Each new row is followed by its nearest point in the smallest flat space through zero that holds the last named rows.
In the rows, 100 means zero.

j316:
[[122, 100, 131, 117, 93, 108, 112, 114, 113, 116],
[125, 117, 73, 108, 83, 145, 95, 131, 133, 127],
[142, 98, 129, 147, 107, 116, 98, 68, 108, 115],
[118, 102, 110, 116, 109, 166, 102, 132, 96, 86],
[86, 85, 105, 114, 100, 147, 110, 125, 93, 88]]
New rows:
[97, 93, 117, 105, 107, 103, 108, 91, 51, 114] -> [95, 89, 120, 109, 109, 99, 105, 90, 85, 87]
[129, 115, 107, 91, 93, 81, 111, 81, 88, 95] -> [120, 112, 112, 94, 108, 79, 94, 88, 98, 99]
[125, 123, 92, 115, 101, 89, 80, 64, 134, 93] -> [131, 116, 87, 110, 105, 90, 82, 67, 111, 114]

j693:
[[88, 57, 101, 103, 151, 117, 117, 127, 97, 108],
[102, 90, 93, 97, 111, 119, 94, 109, 112, 71],
[114, 82, 100, 86, 119, 96, 109, 85, 115, 66],
[59, 124, 83, 83, 87, 103, 103, 105, 67, 79],
[78, 65, 119, 75, 133, 166, 117, 115, 98, 99]]
New rows:
[105, 101, 105, 83, 106, 151, 78, 89, 100, 94] -> [99, 98, 112, 86, 93, 146, 94, 100, 111, 89]
[121, 79, 125, 87, 143, 124, 154, 80, 130, 114] -> [119, 57, 133, 79, 135, 117, 128, 79, 117, 112]
[78, 100, 93, 116, 142, 119, 98, 43, 96, 104] -> [96, 88, 107, 86, 113, 102, 115, 91, 96, 98]

j136:
[[101, 71, 87, 73, 115, 86, 79, 91, 85, 102],
[129, 118, 98, 75, 121, 108, 56, 87, 105, 74],
[109, 127, 110, 60, 91, 122, 46, 91, 96, 90],
[130, 82, 76, 111, 94, 92, 110, 134, 93, 124],
[71, 76, 65, 72, 72, 104, 115, 100, 89, 109]]
New rows:
[107, 64, 105, 109, 119, 99, 135, 81, 103, 98] -> [93, 77, 94, 115, 121, 81, 124, 92, 102, 95]
[101, 105, 92, 107, 109, 98, 98, 114, 85, 97] -> [109, 98, 97, 103, 102, 98, 100, 105, 100, 103]
[111, 89, 128, 102, 97, 96, 119, 103, 147, 97] -> [101, 108, 110, 120, 106, 98, 113, 100, 108, 96]
[74, 113, 118, 118, 147, 97, 94, 89, 102, 88] -> [90, 104, 128, 114, 128, 89, 100, 76, 107, 83]
[80, 107, 95, 104, 106, 108, 104, 106, 99, 83] -> [90, 105, 98, 100, 98, 104, 108, 92, 106, 90]

j925:
[[78, 82, 102, 126, 133, 104, 90, 130, 158, 92],
[52, 133, 113, 107, 120, 119, 93, 116, 91, 60],
[85, 76, 113, 103, 112, 124, 111, 120, 77, 114],
[68, 102, 104, 104, 112, 146, 111, 110, 90, 80],
[42, 116, 118, 142, 110, 73, 88, 139, 116, 129]]
New rows:
[111, 109, 98, 102, 101, 147, 97, 103, 87, 66] -> [96, 103, 96, 88, 107, 138, 108, 93, 91, 68]
[95, 59, 96, 113, 64, 96, 64, 100, 100, 104] -> [107, 87, 98, 105, 96, 94, 102, 102, 107, 120]
[96, 74, 102, 101, 108, 101, 95, 127, 79, 119] -> [97, 76, 114, 102, 111, 100, 103, 120, 82, 120]
[101, 109, 105, 95, 91, 91, 109, 94, 107, 97] -> [102, 109, 97, 100, 94, 94, 98, 94, 102, 99]
[87, 107, 101, 97, 53, 126, 75, 109, 101, 91] -> [87, 116, 93, 104, 87, 115, 107, 91, 98, 97]

j239:
[[111, 47, 103, 116, 92, 101, 83, 122, 124, 102],
[88, 101, 93, 108, 128, 93, 89, 94, 139, 98],
[109, 92, 111, 105, 142, 54, 87, 85, 77, 126],
[102, 122, 110, 108, 84, 114, 121, 124, 137, 98],
[96, 81, 144, 77, 135, 116, 114, 115, 115, 113]]
New rows:
[101, 98, 103, 95, 100, 105, 104, 79, 70, 69] -> [94, 100, 93, 86, 96, 109, 97, 85, 72, 93]
[104, 81, 103, 95, 80, 116, 114, 92, 110, 84] -> [98, 88, 99, 95, 84, 121, 101, 108, 105, 90]
[91, 98, 110, 102, 133, 97, 86, 95, 108, 100] -> [92, 94, 105, 96, 131, 93, 93, 92, 111, 104]
[138, 111, 131, 89, 108, 96, 110, 94, 57, 100] -> [113, 107, 124, 87, 101, 90, 115, 101, 56, 117]
[69, 137, 87, 94, 98, 101, 109, 94, 98, 142] -> [94, 138, 99, 96, 107, 95, 112, 90, 98, 101]
[100, 107, 80, 98, 99, 102, 105, 66, 81, 95] -> [93, 112, 82, 94, 99, 98, 94, 79, 78, 92]

j304:
[[96, 79, 78, 79, 79, 104, 93, 97, 68, 96],
[93, 115, 103, 91, 93, 102, 125, 114, 90, 93],
[80, 65, 91, 116, 127, 116, 84, 97, 87, 132],
[95, 75, 119, 81, 75, 111, 93, 110, 71, 125],
[96, 100, 99, 66, 135, 100, 124, 89, 102, 98]]
New rows:
[118, 100, 71, 89, 131, 121, 116, 82, 76, 77] -> [93, 97, 67, 81, 123, 99, 113, 87, 91, 83]
[102, 119, 73, 104, 93, 116, 119, 75, 97, 112] -> [95, 104, 83, 101, 105, 100, 107, 100, 96, 90]
[132, 129, 124, 114, 87, 92, 124, 132, 83, 127] -> [98, 121, 134, 108, 78, 103, 118, 126, 101, 108]
[112, 122, 100, 96, 90, 94, 70, 73, 131, 91] -> [125, 107, 102, 102, 94, 85, 78, 82, 127, 85]
[111, 122, 101, 86, 100, 111, 88, 95, 86, 113] -> [103, 98, 106, 90, 95, 100, 100, 99, 97, 101]
[87, 95, 126, 70, 83, 90, 114, 105, 104, 77] -> [108, 109, 116, 70, 86, 96, 115, 103, 95, 94]

j277:
[[81, 111, 96, 95, 128, 84, 101, 119, 95, 106],
[78, 112, 73, 127, 126, 73, 103, 145, 92, 100],
[75, 111, 89, 100, 108, 109, 122, 156, 132, 81],
[93, 107, 109, 136, 146, 93, 112, 97, 97, 108],
[96, 119, 101, 95, 122, 70, 92, 117, 105, 83]]
New rows:
[100, 82, 78, 89, 100, 113, 99, 93, 92, 94] -> [98, 93, 94, 95, 88, 107, 99, 99, 94, 108]
[91, 90, 78, 104, 138, 116, 96, 100, 87, 100] -> [87, 100, 97, 110, 120, 100, 107, 104, 91, 116]
[103, 81, 79, 75, 139, 94, 101, 139, 57, 134] -> [68, 100, 80, 86, 121, 87, 97, 119, 69, 136]
[98, 100, 96, 119, 101, 99, 105, 110, 91, 101] -> [98, 98, 91, 118, 103, 98, 103, 107, 96, 102]
[103, 96, 53, 102, 66, 132, 84, 120, 98, 103] -> [97, 85, 69, 103, 56, 114, 101, 123, 95, 104]

j203:
[[103, 103, 120, 94, 120, 62, 107, 103, 69, 101],
[110, 113, 109, 120, 87, 93, 122, 130, 85, 82],
[137, 101, 130, 94, 94, 103, 127, 83, 78, 120],
[118, 135, 78, 105, 75, 64, 77, 101, 73, 148],
[105, 91, 113, 107, 116, 110, 91, 127, 92, 112]]
New rows:
[102, 112, 94, 112, 113, 107, 74, 86, 90, 88] -> [93, 100, 94, 98, 103, 96, 90, 100, 102, 103]
[99, 116, 111, 93, 91, 123, 95, 84, 111, 118] -> [110, 98, 97, 95, 91, 117, 97, 85, 108, 116]
[113, 85, 75, 99, 82, 92, 130, 118, 124, 107] -> [104, 107, 93, 108, 82, 109, 108, 103, 107, 94]
[112, 75, 102, 97, 114, 92, 95, 91, 93, 94] -> [99, 91, 111, 92, 115, 97, 101, 93, 96, 101]
[99, 110, 112, 120, 104, 79, 99, 135, 121, 103] -> [96, 105, 99, 114, 102, 94, 95, 132, 92, 94]

j93:
[[99, 91, 84, 110, 91, 127, 117, 102, 135, 93],
[70, 107, 85, 128, 113, 124, 102, 95, 91, 118],
[98, 134, 113, 94, 60, 99, 89, 87, 108, 103],
[100, 93, 89, 96, 113, 128, 121, 90, 131, 79],
[121, 93, 102, 78, 80, 109, 65, 100, 88, 127]]
New rows:
[96, 124, 102, 126, 115, 92, 71, 109, 94, 108] -> [86, 111, 102, 113, 101, 93, 93, 100, 81, 114]
[103, 95, 96, 103, 80, 97, 104, 85, 53, 102] -> [97, 106, 105, 101, 99, 91, 87, 100, 80, 113]
[95, 143, 57, 103, 95, 53, 99, 117, 84, 133] -> [86, 114, 107, 122, 85, 73, 92, 112, 76, 117]

j270:
[[79, 122, 157, 59, 100, 89, 125, 70, 80, 82],
[104, 109, 100, 134, 122, 68, 134, 45, 55, 96],
[87, 141, 115, 100, 107, 66, 109, 66, 96, 120],
[99, 142, 111, 105, 90, 68, 133, 73, 117, 118],
[118, 127, 81, 79, 74, 36, 137, 64, 124, 88]]
New rows:
[111, 94, 90, 113, 125, 71, 76, 113, 116, 97] -> [104, 98, 74, 105, 104, 87, 78, 101, 103, 107]
[127, 102, 87, 127, 97, 81, 102, 108, 90, 104] -> [112, 97, 77, 123, 101, 91, 106, 94, 100, 104]
[87, 107, 121, 116, 103, 107, 106, 86, 128, 70] -> [99, 105, 115, 98, 95, 105, 117, 99, 103, 98]
[115, 95, 91, 111, 119, 75, 113, 114, 105, 103] -> [109, 99, 84, 113, 99, 91, 106, 95, 103, 102]

j688:
[[106, 85, 80, 66, 126, 103, 67, 94, 101, 74],
[79, 57, 114, 52, 130, 110, 74, 91, 97, 94],
[84, 77, 130, 79, 118, 93, 72, 109, 114, 61],
[93, 60, 125, 94, 137, 165, 89, 67, 94, 80],
[68, 98, 84, 83, 137, 87, 78, 107, 104, 114]]
New rows:
[126, 85, 102, 91, 113, 101, 135, 94, 64, 133] -> [107, 89, 93, 89, 87, 114, 119, 85, 82, 134]
[92, 131, 58, 147, 94, 102, 95, 101, 88, 94] -> [108, 138, 67, 138, 108, 102, 103, 102, 104, 102]
[101, 138, 123, 96, 73, 109, 91, 88, 92, 104] -> [108, 104, 108, 110, 84, 99, 111, 101, 100, 100]
[145, 101, 88, 142, 72, 80, 106, 106, 95, 79] -> [137, 124, 92, 123, 67, 93, 111, 105, 103, 76]
[105, 84, 121, 110, 97, 76, 119, 107, 53, 98] -> [100, 93, 118, 97, 81, 94, 112, 103, 97, 108]

j578:
[[112, 74, 125, 146, 117, 106, 105, 120, 71, 106],
[87, 70, 137, 50, 123, 84, 77, 98, 84, 64],
[98, 54, 116, 52, 130, 127, 70, 123, 94, 136],
[118, 77, 80, 108, 98, 140, 68, 132, 84, 138],
[120, 135, 119, 89, 78, 139, 89, 118, 88, 67]]
New rows:
[92, 103, 70, 83, 108, 100, 106, 88, 92, 83] -> [94, 103, 86, 88, 93, 89, 92, 91, 105, 91]
[80, 123, 130, 86, 94, 116, 106, 105, 95, 116] -> [103, 114, 121, 85, 104, 119, 112, 105, 109, 104]
[83, 81, 116, 94, 122, 115, 67, 110, 67, 102] -> [104, 69, 115, 89, 114, 109, 75, 117, 78, 98]
[111, 100, 103, 107, 88, 103, 99, 136, 95, 113] -> [110, 99, 100, 111, 98, 118, 95, 114, 92, 110]
[50, 113, 103, 94, 112, 133, 75, 105, 80, 99] -> [104, 96, 105, 83, 100, 114, 86, 109, 95, 98]

j692:
[[122, 109, 83, 86, 109, 101, 103, 99, 95, 94],
[124, 111, 69, 111, 103, 110, 98, 112, 86, 109],
[100, 143, 112, 74, 120, 89, 96, 115, 76, 107],
[83, 96, 91, 96, 83, 121, 114, 114, 122, 110],
[83, 106, 92, 122, 125, 86, 77, 133, 98, 115]]
New rows:
[81, 94, 112, 98, 124, 78, 86, 88, 85, 120] -> [88, 103, 120, 106, 116, 79, 84, 102, 91, 99]
[131, 86, 102, 111, 76, 131, 87, 90, 75, 121] -> [122, 100, 93, 124, 74, 117, 106, 86, 77, 108]
[129, 95, 71, 85, 77, 97, 92, 74, 104, 119] -> [127, 95, 80, 98, 90, 112, 110, 87, 97, 93]
[91, 129, 69, 85, 130, 123, 116, 117, 83, 131] -> [104, 135, 76, 85, 109, 113, 104, 134, 92, 118]
[95, 110, 121, 75, 122, 111, 120, 116, 125, 114] -> [81, 113, 105, 69, 106, 102, 109, 115, 117, 101]
[101, 131, 77, 119, 99, 109, 105, 105, 129, 100] -> [101, 103, 79, 102, 99, 112, 104, 117, 108, 109]

j442:
[[108, 112, 113, 108, 94, 100, 72, 106, 129, 102],
[127, 82, 97, 142, 121, 102, 107, 118, 121, 92],
[122, 102, 124, 126, 138, 112, 124, 93, 100, 96],
[102, 91, 67, 94, 113, 106, 114, 125, 102, 104],
[134, 108, 55, 110, 113, 105, 96, 128, 110, 116]]
New rows:
[96, 57, 110, 107, 113, 86, 103, 80, 76, 79] -> [91, 71, 111, 118, 96, 91, 121, 86, 81, 83]
[126, 127, 101, 81, 101, 97, 74, 80, 82, 108] -> [118, 134, 100, 91, 93, 100, 84, 81, 86, 118]
[69, 103, 83, 90, 122, 74, 64, 96, 116, 110] -> [88, 105, 95, 84, 89, 100, 83, 111, 115, 103]
[84, 106, 78, 88, 84, 97, 124, 112, 112, 100] -> [86, 93, 81, 83, 97, 101, 104, 114, 100, 101]
[88, 152, 112, 118, 132, 98, 100, 92, 84, 107] -> [115, 129, 119, 95, 121, 111, 105, 84, 93, 110]
[122, 53, 114, 81, 94, 73, 63, 94, 73, 94] -> [97, 87, 99, 111, 73, 84, 91, 87, 89, 93]
